All groups share one centre, and each spreads out both ways along 10 directions, with some noise.
Known rows, each followed by its group:
[ -1   2   0   2   2 -20   5  -1   1   4   7 -15   0  -4 -10 -13   4   9
   3]
noboz
[ -3 -47   1  -2   1 -18  10  -4  -9  -8  11 -22   3 -12   0   3  -6  11
   5]
Bul
[ 11  -9  -7 -12  -7  19  -3  15  13  10 -20   4  11  14 -17 -20 -11  -8
 -14]
zif
[-29  -2 -30  -9  -3  13  17  14  11  33 -38 -10  20  16 -21 -19   7   4
   6]
zif
[-39   4   5   4 -10  -5  46  12   1   1  18   8   1   4   6  14  -4  30
  16]
Gelof
[ 42 -10   2  18 -14   3 -46  14 -14   1  -5   8 -12 -15 -11  -1 -13   8
   3]
Bul
[-15   7  -2   6  -2   0  -1  15  -4   6 -12  12 -17  -8  13  25  -6  15
  -7]
Bul
[-15  -8 -20  39  -9  59   0  31 -18  -5  16  -8 -12  18 -17   0   7 -21
   4]
Pilo
[  9  -9  14   9 -17   4  -9   3  12 -12   2 -14 -40 -14   3  -2 -17  23
   3]
Bul
[  0  35   8 -12   6  28  18 -22  23  12   6  42  34  32 -17  -6  17 -24
  -1]
Bul
[-11  12  19  -8  33 -16 -16 -31   6   2  -9  -1  19  -4 -16 -13  19 -13
  -3]
Pul
[ -2 -24   5  -2  10   0  -4   7  45  -7 -25 -24 -12  -3 -11 -20  -7   0
 -43]
noboz
[-28 -13 -10  -1  18 -10  22   1   5 -18   9 -44  31   6  -2 -43  13 -19
   5]
Pilo
[ 14  22 -16  -8  -1 -23  10 -11  -9  21  20 -26 -36   5  -7   1   7   0
  -9]
zif
[ -7  37 -23 -24  21  16  -8 -21 -32  34 -17   8 -15  20   2  33  21 -36
 -13]
Pul
[ 12 -10   1  -7   0  14  -1  -7   1  24  -2  22  -6  12 -24  25   0  -2
 -21]
Bidig
[ 60   4 -12  -6 -21  16 -18  -7  -6  -8  22  -9 -20  11   4 -13  -7 -25
   3]
Bul
[ 10 -15   7  -3  -8  -9   2 -26  30  18  -9 -16   3   0 -36 -31   9  20
  16]
Pilo
[ 37  21  11 -18   1 -10 -26 -26  -4  20  -6  29 -11  -2  -5  21   2  -1
  -9]
Pul
[  5 -15 -26  15 -16   3  -4   5 -23  18   3 -24 -17  -5 -11  -2   5  11
  28]
Gelof
[-24   0  10 -29  22   6 -16 -17 -14  34 -43   4 -13   2 -26  19   2   6
 -15]
noboz
[ 13  38   9   0 -14 -22  -5  -1 -14  -1  15   4 -29 -13  19   4 -12  23
  18]
Pilo
[  9  -3 -10 -13 -19  23  28 -16  15   7   3  23  27  20   2   0   6  -7
  22]
Gelof
[ -4  19  15 -38  29 -11 -30 -10 -19  14 -30 -18  -8   0 -19 -24  -9 -10
 -20]
Bidig
[  6   8  -5   1   8  38 -38  24 -38   1  -7 -11 -31   9 -16  -4 -12 -25
 -16]
Pilo
[ -3   5   7  -3   4   6  -3   3  -2   5  -4   4 -10   4 -10   4  -4   2
 -10]
noboz
[ 20  -4   1   9 -18  28  -5  28  -8  -8  18  13 -19  12   1  12 -19  -5
 -15]
zif
[ 21 -15  22 -22   0   8 -50 -22 -51  13 -14 -15 -25 -11 -33 -13 -17  14
  30]
Pul
[-14  14   4  -3   4   2  20  -9 -19   8  25 -13  12  16 -28 -25  10  -2
  22]
noboz
[ 16 -30  -4 -17 -14  12  26   0  16  -3   6  20  30  17   1   4  -9  -7
  -5]
zif
[ 13   8  -5 -14  -7  15   1  -7   6  17 -11  17  19  15 -15  -9   3  -7
   5]
Pul
[ 11  52   1  -9  -6  22  -4  -3  -3   7   5  12 -16  16  -1  -9  -2 -13
   5]
Bul
[-23   0  -2  19  17  15 -27  14 -21  -6  -9 -30 -41 -11  -1   8   2  -8
 -16]
Pul
[ -5  15  19  -4  10  27  16  -2   5  -3  21  34   0  22  -9  25   2 -19
 -29]
Pul
[-13  22  -7   2 -14  23  17   8 -11   5   9   2 -10  15   0  -7   0   2
  22]
Pul
[  4  13   3  -4 -13   7  17  -6  14  -4  11  -7  -9   8   0 -16  -4   4
   9]
noboz
[  2  -5   8   7  -3   6 -17  13   1   1  -9  -6 -18  -4 -15  -9 -12  10
 -11]
Gelof
[ 11 -12   0  21  -1  -2   8   0   8 -13  29   1   0  -2   1  11  10  -7
  -8]
zif
[-26  10  -6 -12  19 -27  12   4 -26   9   9 -29  -3  -1  -3  -7   4   0
  -4]
Gelof
[-12 -19   6  -9   8  15  -3 -16   4   6 -14 -24 -24   2 -18  -2   3  -1
  -5]
Bul
[ 0  1  4 -4  0 14 -1  4  3  2 -5  5 -6  6 -6  1 -6 -3 -8]
Gelof
[-14  20  37  -1   4  -5 -22  -7   3  19 -19   6  -9 -10 -45 -27  -8  43
  16]
Gelof
[  8 -21   3 -37  11 -14   1 -27  14   8 -24   1  16   2   3   4   0  -8
 -14]
zif
[ 13   3  13   6  -6 -16 -18  -4   0  39  -6   7 -29  -5 -52   1  -2  38
  -6]
Bidig
[ 19   6  -5  -1 -18  14   0  16  -5   5   7  13  -7   9  -2  -1 -11   1
   2]
Pul
[ 13  -7   8 -11   7   4 -28  19 -10 -16 -13 -10  11  -3  -2 -31 -19 -13
 -10]
Bidig
[ -5   0   2 -28   7  15  -8  -9  10   3 -36  -6  -9   4   8  -5  -9  -9
 -12]
noboz
[-42  12   3  29   4  25   8   0  18 -10 -11   5  10  -2   2  -4  17   3
  21]
Pul
[-26  10  -7 -13   8   8 -12  30 -18   6 -30 -17 -29  -3   7   1 -20   7
 -19]
zif
[-12  -5   1   2  -4  13  20   7  -2   3  11   2   1  14 -16   0  -2   5
   0]
Bidig
[-14  39  22  33   3  36 -11   1  -2  -9  23   5 -19  10 -27 -18  10  -7
  10]
Pilo
[-11  27  13  15  12   5   6   9  10  -3  18   9 -12   8 -12   3   4  -6
 -26]
Pilo
[-11  -3   9 -13   3   6  -7 -22  -9   9 -14 -28 -19  -4 -17 -20   3   9
  23]
Pilo
[  4   2 -14   6  23  16 -11  28  -8  16   3   4   0  21 -29   6   7 -33
 -56]
noboz
[ -7  -5 -24  15 -20  24  23  13  -3  -9   9  10  -2   6  29  24   1  -7
  13]
Bidig
[-15   8   1  -7  27  16   7 -30  28   0  -9 -12 -10  13  -5   3  24 -32
 -31]
Gelof
[-29  25   2  29  14 -21 -14  24 -10  22  -5  -8 -13 -12 -31  -9   9  27
  -7]
Gelof
[  6  33  41  -7   1 -30   0 -26  27  11  11  -5 -36  -9 -27 -19  -5  39
  -3]
noboz
[-18 -13   4  -4  16 -14  -4   2 -10   8  -9 -14   7  -6 -13  -4   4   5
  -6]
Bul
[  8 -10 -32  -9  12  -6  -6  36 -49  -7  10  -5  36   6  17   0  -6 -37
 -10]
Bidig
[  5  -5  13  19  -1  19 -21  10  14 -11  -8   6   2  -3 -16 -14  -3  -1
  -4]
zif
[ -9  12   8 -10   1  20  -7  -9 -22   6  -1 -19 -36   7 -11  -6  -6   0
  10]
Bul
[-33  10   0 -19  34   2   4 -26 -23  12 -12 -14   5   7  -7   5  20 -21
   1]
zif
[-12  17  21  -4  12   3  -3 -19   8   5   0  -8 -13   3 -25 -15   6   5
  -1]
Pilo
[-10   4   6 -15  -2  29   4   4  -4  -6  -9   6  -5  12   6   1 -12  -8
   0]
Bidig
[ -6  -7   8  17   3  27  -6  -5   8   6   0  -6 -12   8 -35  -9   9  -2
   0]
Bidig
[ -6 -11   6   9   2  17 -10  23 -24   3   8  -6  10   9 -36 -23  -9   2
   5]
Bidig
[-21 -10  -3 -10  -5  26  12  -1 -17   4  -9   7  -7   8   9  23  -6   1
  11]
Bidig
[  5  -7   3  -4  -9   2   2 -31  16  15 -12  -6   5  -2 -21 -16  12  15
  28]
Pilo
[ 18 -18  12 -30  11 -18   3 -40  15   7  -2 -16 -19  -1  -8   6   2  -2
 -20]
zif
[  8   7  -1  -6   1  13 -19 -15  -2  18 -21  16  -3   2  -8  13   8  -4
   3]
Pul
[ 10   3 -15 -10   2 -20   4 -21  17  14 -13  -6  -3  -5  12   8  14  -4
  -4]
Gelof
[ 10 -30 -18  23 -10 -23 -11  19   3 -16  -4 -13  -3 -26  28  13  -4   8
  -2]
noboz
[  2   7  -1   5 -11  14   2  10  20   2  -6   1 -16   4  -2  -4  -5   5
  -8]
Bul
[-11  -3   9 -27  13  16   0 -27   2  12 -19   3  15  12 -17  -7   7 -11
   6]
Pilo
[ 14  12 -17   7  -3 -13   2  -9   8   7   5  -6  23   1  -3 -19  19 -10
  13]
Pilo
[ 23  13   4 -26  -2   2  -1   1 -29  13  17 -11 -17  18 -18 -14 -17  -6
  -4]
Pul
[ -7  -7 -36 -17   1   5  32  -8  -2  20  -4  10  36  22   9  16  18 -23
   3]
Gelof
[-11  -8  -8   5  -2  26   5  -1  35 -32 -15 -19  -6  -1  34  -8   2 -21
  -5]
Bidig
[-24 -18 -10  24  14  30   1   2 -35  13  17  -4   0  14 -34  19  21 -17
   3]
noboz
[-14 -28  10 -15  12 -13  18 -16 -31  -9  23 -21  13   2  -5  -3   1  -3
  13]
Bul
[ -7   1  10  -6  11  11  -4  12   3  -9  -1  -2  -3   7  -7  -6  -9 -12
 -28]
noboz
[ 10   7   0  -1   1  15 -12  -2   5  17 -11  11  18  10 -30 -21   6  -6
   3]
Gelof
[ 22 -20  38 -35   3  20 -20 -31   7  -3 -11   4 -40   2 -14  15 -22   2
 -25]
zif

New rows. What belongs after each?
[  4  -1  -5  -4   4  21  -9   7  -1   1  -8   5 -10   9   0  13  -3 -20
 -22]
Gelof
[ 30  -1  -6  25  -8  22 -16  -5   8   3  16  19   8   8 -21   2  16 -18
   0]
zif
[  2  -2   6  -4   7  14 -29  -4 -31   8  -7  -7 -21  -1 -19   2  -2  -6
   2]
Bul
[ -5  32   1  -8   6 -10  -7  16   4   4 -10 -24 -18  -1  -7 -34  -9   3
 -12]
Bidig
[-14 -27  12   8  -2   2   6 -11   4  30  -3  -1 -17  -1 -46  13   6  34
   3]
Bidig
[ -6   0 -14  -1   9   8  -4  -6   0   0 -13  -7  16   3   4  -7  13 -21
   6]
Pilo
[-30 -29  16 -10  -1   5  31 -17  29  -9  -8 -14  -7  -2  -2   0  -3  20
   4]
Bidig
[-14  27 -19   0  -1  26  22   0  27  17 -10  16  -2  25  -1  10  17 -17
 -19]
Pul
[ -3   2  -9  -6   5  12 -10  10 -36   9  -2   1   4   5  -3   5  -4 -12
   5]
Bidig
[-17   0   3   0   0  22  12   2  -4   3   4   1   4  15 -18  -5   1  -3
   3]
Gelof
[ -6   3  -1   4  -7  -1  -6   3  14  17 -18  -9 -30  -6 -13   0  -2  22
  -7]
Bidig
[ -2  30 -10   6 -11  11  12   9  13   8   1  -2 -18  10   0  -8   2   1
   0]
Pul
[ -8  -9  13 -15  16  20  -9 -34   4  12 -13 -10  -7   9 -32  -6  13 -12
  -1]
Bul
[-18 -50  11   4   8  -8   3   0 -17  -6   4  -7  12 -10 -13  13  -6  12
   3]
Bul
[  0   7 -11   3  20 -19 -14  -9  -6   6  -6 -12   2  -8   3   5  18 -15
 -12]
zif
[  1   3  10  18  -4  31 -18   0  24   5 -16  13 -23   3 -20   4   1   3
 -13]
Gelof
[ -4  17   6  -5  -1  14   3  -2   5  -1   0  -4 -12   7  -4 -13  -2  -2
   3]
Bidig
[  7  34   9  33 -19  29 -32  -1 -11  -3   2   9 -47 -11  -2   7  -1  15
  28]
Pilo
[-14 -18  18   9   4 -24  12  17  11  -8   9  -2  34  -5 -23 -30  -7  23
   3]
Bul
[  5  34   6 -33  10  16  -8 -19 -45  21   8 -12 -22  21 -25 -13  -1 -16
  10]
Pul
[  0  11   0  -9   5  21 -10 -25   5  -8 -11  -2 -10   2  16   5   9 -20
   7]
Bidig
[ 17   6 -10  -8  -6  29   8   1 -15  -5  20   4  -2  23   2   2  -1 -28
   0]
Bul
[-22   5   1 -31  12  15  21 -14   6  12 -14 -14  -3  20  -8 -11   2 -13
  -9]
noboz
[ 11  -4 -25   5   9 -12 -22  23 -28  24 -11  -6  -3  -1 -14   9   3  -9
 -21]
Bidig
[ -7   1 -11  25  -7  39 -24  16  -7 -10 -14 -10 -14  -3   1 -10   0 -10
  14]
Bidig
[  7  -1  -1  -8   0  -4  -4  12 -12   0  -2  -5  -5   1   1  -3 -13   0
  -8]
Gelof
[-16 -37   6  -3  31 -24 -26 -23   6   3 -35 -23  15 -23 -10  -1  15   0
 -11]
Pul
[ -9  -6 -17  25  -6  10  10   7   7  -1   8 -12  -2   3  -3  -2  13  -1
   8]
Pilo
[ 13 -25   6   5 -13  29 -10  -7   0   5  -4  15   0   5 -20   8  -2   2
   8]
Bul
[  0 -20   7  -3 -18   1  15 -12  22  10  -6   1  -4   0 -17  -4  -3  27
  15]
Pilo
[  9   8 -14   8   4  -3  -5 -12  10  -2   0 -11  -7  -1  10  -3  16 -18
  -5]
Bidig
[ -3  58   5  -4  -4  26   5  -6  19 -14   3  -6 -23  14  18 -27   0 -16
   8]
Bidig
[-11  33  13  -1  -9  10   9 -24   0   7   2  21  -7   3   2   7   8  14
  33]
Pul
[ 15   7   2  -2  -3   2  -4 -21  13   0   3   3  -7   0   2   4  10  -6
   4]
Bidig
[ -5  -3   3  17  10   7 -31   6   0  -5 -16 -14 -16 -13  -9  -7   3  -1
  -9]
Pul
[ 30  32  42 -54  -1  17  -6 -32  11  -5  -6  37  -3  18   5  -5 -25  -9
  -8]
Bidig
[ 13   4  44  -4  23  -4 -40  -9 -39 -17  23  -7 -24  -9 -24  -5 -16  -3
 -12]
Pul
[  2  -2  -9 -17   8   2  -6  13   6  13 -23   0  -1   8  -4   0  -6  -9
 -30]
noboz
[ 46  -7 -14 -20 -24   0  -4  10  17  16 -15  16   1   7   0  -3 -17   3
 -14]
zif
[-16  -8 -12  -7  -4   6   7   7  12  17 -28  -6   2   4  -9  -8   1  10
   0]
zif
[ -7   7 -11  46   4  -1 -10 -10   8   4  11  -2   0 -12 -11   6  33  -2
  13]
zif
[  2 -33 -38  30  -8  16  -3  12 -20 -17  11 -24  13  -5  20   4  16 -26
  23]
noboz
[  3  11   4  -7  -3   3  -1 -15   7  -3  -2  -4 -10   1   6  -6   1  -3
   7]
Bidig
[-15 -22 -12   4  19  19 -10 -15  -9  -8  -7 -21   6   2  -3   2  20 -32
  -1]
Bidig
[-12 -23   0  13  -3  29   0   1  -2   0   5 -33 -20   7 -31 -22   3   0
   8]
Gelof
[ -9  16   8  -8  -3  -4   2  -8  -2  15  -3 -20 -41  -1 -13  -7  -5  20
   3]
zif
[ 28  -8   6 -14  -7  30 -30 -10  -1   4 -22   6 -22   3 -11   2 -12  -9
  -3]
Gelof
[-11  10  -1  -4  -4  19  20 -20   1  12   4  25  17  16  -7  10  15  -3
  18]
Pilo
[ 14 -11 -10  26  -4 -21 -16  24 -10   5   8  -1   5 -14 -10  -1  -1   9
  -6]
noboz
[ 27 -37   6  29  14 -14 -27   4  -9  19  22  -7  21   0 -76 -21  14   0
 -19]
Bidig
[  9   1 -16  27  -2   4  -6   1   8   8   7  -1  -3   0 -11   5  19  -6
  -3]
zif
[  5   8  16  10  16 -10 -35   9 -24  32  -5  12  -1  -3 -58  -5   2  14
 -14]
noboz
[-28  27 -12 -15  12  -6 -11   0  -9  30 -41 -22 -10  -3 -16 -21   6   9
   6]
zif
[  9 -12  16  -9  -6  12  14  14  14 -24  14   7  20  14   0 -22 -20  -7
  -8]
Bidig
[  7  11  -1  -2  12  -3  -3 -20 -18   5  15  -4   9   6 -12  -6  16 -17
  10]
Bidig
[-12 -10  -1 -14   8 -36   1 -13  -2  21 -20 -21   5 -14 -14 -11   6  23
  11]
noboz
[ -2 -32   2 -18 -15  -5  19 -24  30   0 -23  -2  34  -3   3 -20   0  17
  32]
Pilo
[-13 -47  -4  31  15   0 -37  14 -28   6 -16 -15  15 -18 -32  -1   9   4
   7]
noboz
[-21 -38  13  10  14 -18  31  -6  -8  36  30  -9  12  14 -81  -4  17  25
  -8]
Bidig
[  1   6 -32  22  -8  23  23  14   7   5  22   4  30  26 -11 -14  21 -29
   7]
Gelof
[-15 -11 -11  -2   2  10  10   0 -11   2   0 -24   0   8  -7 -12   6  -6
  10]
Pilo
[-15 -35  -6  17 -29  42   8  15  16   3 -22   5 -12   1  -7   8 -10  23
  18]
Pul
[ -8  15   0 -23   7  15   6 -10 -12   6  -4  -5   3  15  -3 -12  -1 -16
   8]
noboz
[ 18   0 -37  19 -23 -13  -1  12  27  21 -23  15  36  -4   0 -13  15   9
  18]
zif
[ 30  -2  12   3  -3   3 -26   9 -12  -6   9  19 -13  -5  -3  17 -14  -3
 -20]
Pul
[  8 -27  -9   3 -21   9  12 -19  20   7  -4 -19  -7  -1  -9 -13   7  14
  26]
Gelof
[-25 -24  21 -17  -5  19  33  -6  22   0  -4   6  -7  13 -15   6 -15  20
  -5]
Bidig
[ -7  -7  -7   4   3  -1 -10   1 -12   1  -8 -16  -4  -8   0  -4   3  -1
   7]
Bidig
[ -8 -16  11 -36  17  22   3 -36 -13  -1  -4 -33 -15  17 -14 -15   3 -24
   2]
Gelof
[ -9 -14 -16   8   5  12  -3 -26   7  20 -16   5   0   0  -8  29  27  -8
   2]
zif
[-12  15   7 -10  16   0   1 -14  -6   8   2  -9 -21   5  -6   8   6  -6
 -14]
Pul
[-10 -18  32 -28  -8   6  34 -21  36  18  -7  25   3  16 -32   5 -12  34
  -8]
Pilo
[  8 -17   4 -20 -11  17 -13   3  -4   0 -28   9  -6  -2  11   7 -21   7
   3]
Pilo
[ 12  31 -23  12   9  13 -33   5  -4  15 -22  12 -18  -1   8  22  17 -27
 -24]
Pul
[ 20  -2  18   6  -6   0 -17   5  -4 -10  16 -11  -1  -3 -25 -37 -13   8
  11]
Bul
[-29  12  -2  43   8   4  28  14   9   3  44 -31 -29  13 -40 -16  20   3
 -15]
Pilo
[  4  30  -9  -2   7  46 -22  -7  -8  24 -17  18 -36  17 -15  27   9 -24
 -23]
Pul
[  0   3  -1   1   1  20   7  13   3   0   8   7 -15  15  -7  12  -5 -13
 -30]
Pul
[  4   9  -5  -8  -8 -30  26 -13  30 -11  13 -26 -16  -7  25 -12   2   9
  -1]
noboz
[ 16   7   2   8 -13  18  -2 -12  10  -3  13  -9  -8   8 -15 -26   5  -4
  19]
Gelof
[ 14  14  28 -17  16  -8   6 -24  30   4   7  22  27  15 -26 -17   7 -10
 -21]
Pul
[-10   0  -2   2   6   0  -5   0   7   6 -12 -10  -1  -1  -9 -10   5   3
  -3]
zif
[ 13 -28   6  -3   3 -20 -18  -7 -28   1   7 -20   1 -14 -15  -7  -4   9
  15]
Bul
[-22 -21   4 -14  24 -23  -4 -18 -16  15 -13 -24   5  -8 -18  -2  11   4
  -1]
Bul
[-21   7 -22  -5  -4   8   9 -11 -31  26 -10   4 -22   0  13  41  11   8
  20]
Bidig
[-17 -30  -3 -14 -13  26  10 -47  10   9 -32  -8  25   0  -6 -14  16  11
  68]
Pilo
[ 25  26 -14 -13  -8  14 -23 -22  20  33 -32 -10 -22   9 -24 -24  12  -5
   2]
Bul
[ 20 -31 -10  -7  -5  36 -13 -17  -6  16 -10   5   3  15 -26   6   8 -20
   4]
Bul
[ 10  -7   3   3 -22   9   3 -27  31  10 -15  22  17  -4 -11  -7  12  18
  36]
Pilo
[ 16  -3  -3   0   2   4 -22   5 -14   4  -3  -3 -11   0  -4   3  -2  -9
  -6]
Bul
[-32  28   6 -11  33  -8  -8  -1 -14  19 -17  -8   8   6 -21 -12  12  -7
 -15]
Bul
[-25   6   5   0  11  10  19   3  13  -5   7 -12   2  13 -12 -16   5  -6
 -10]
Pul
[ -3  -8  11 -45  26  11  -3 -21 -21 -10  -1 -32 -16  15   2  -7  -9 -36
 -22]
Gelof
[ 11   1 -14  -2  -7  33  -2  21 -14  11   3  18 -19  18   0  30  -8 -19
 -28]
Pul
[  4 -16   1  -6 -10  10 -14 -17  11  -6 -27  -8   9 -11   5 -20  -1   7
  34]
Pilo
[ -1 -59  30 -13   5  32  16 -25  23 -20   5  17  27  15 -18   7  -5 -11
  -9]
Bidig
[ 12  -4  -4  -5   4  -8 -19  -1   2   8 -17 -15  -1  -5 -14 -19   1   0
  -4]
Pul
[ 31  17  -1  16 -14 -22 -37  25 -11   7  -7   7 -11 -21  -2 -12 -13  22
   5]
Bul
[-10 -37  18 -13 -13  43  20 -32  47  -3 -23  25 -22   7   4  39  -5  10
  -9]
Bidig
[ -2  -8   1 -20   5  18  -9  -4 -16   5 -16 -12  -4   7  -8 -10  -8  -9
   2]
Pilo
[-21   2   8  13  -6  34   3  12  -8  -5   4  -8 -29   8 -11  -2  -9   7
   8]
Pul
[  0   1 -19  19  -8   6  -9 -24  12   9 -16  -4   4  -9   3   1  26  -2
  32]
Pilo
[-28   6  -1 -29  11  13   9  -5  -2  24 -28 -19  -3  17 -27 -23   0  -1
  -3]
zif
[ -8   7   0   4 -14 -10  19 -28   0   6  14 -10 -22  -7   6   8  10  21
  34]
noboz
[  7  27  11 -23  -4  14 -10  -5 -19   6  -7  18 -12   8   3  -1 -14   0
  12]
Bidig
[ -1  19 -11   0  -1  -3   0  12  -5   7  -1  -9 -11   1   4  -7  -1  -3
  -4]
Bidig
[ -2  -1   3  10   3 -37  13 -14  14  -2  16 -32  -9 -13  -6 -20  10  16
   7]
noboz
[ -6  17   1  11   9  23  -2 -20  -1  19  11  -1 -14  16 -38  -1  23 -14
   0]
Bidig
[ 18 -12  -1   6  -9  38 -21  13   2  -3 -14   9 -17   8 -11   6 -12 -11
 -16]
Gelof
[  0  23  20   3  -8  26   6 -10  20   3   5  22  -8  12 -17  -4   0   7
   3]
Pul
[ 21  14  14   0   2  11 -22   5 -14 -10  14   6 -16   3  -4  -2 -11 -10
 -11]
zif
[ 12 -19 -19  26   4  -4   2   2   8  -2  18 -11  12   2 -11  -2  18 -18
 -10]
Bidig
[ 24 -22  10  31 -25 -10  19   7  21  14  39  18   2   4 -47   0   2  34
   0]
Bidig
[ 13 -10   4   5 -17   2 -14  12 -18  26  -6  18 -15  -4 -26  16 -13  30
   7]
Bidig
[ -1  -8  -1   1  -4   4  11   9  15   2   0  -5 -14   3  -4   2  -6   5
 -17]
Pul
[ 20  -1  27 -31   2   0 -12  -8 -43   2  25 -10 -16   9 -29 -17 -23   2
   9]
Pul
[  0  -2   2 -24   1  14   4  -5   3  14 -16   1   3  15 -16 -13  -7  -2
  -1]
zif
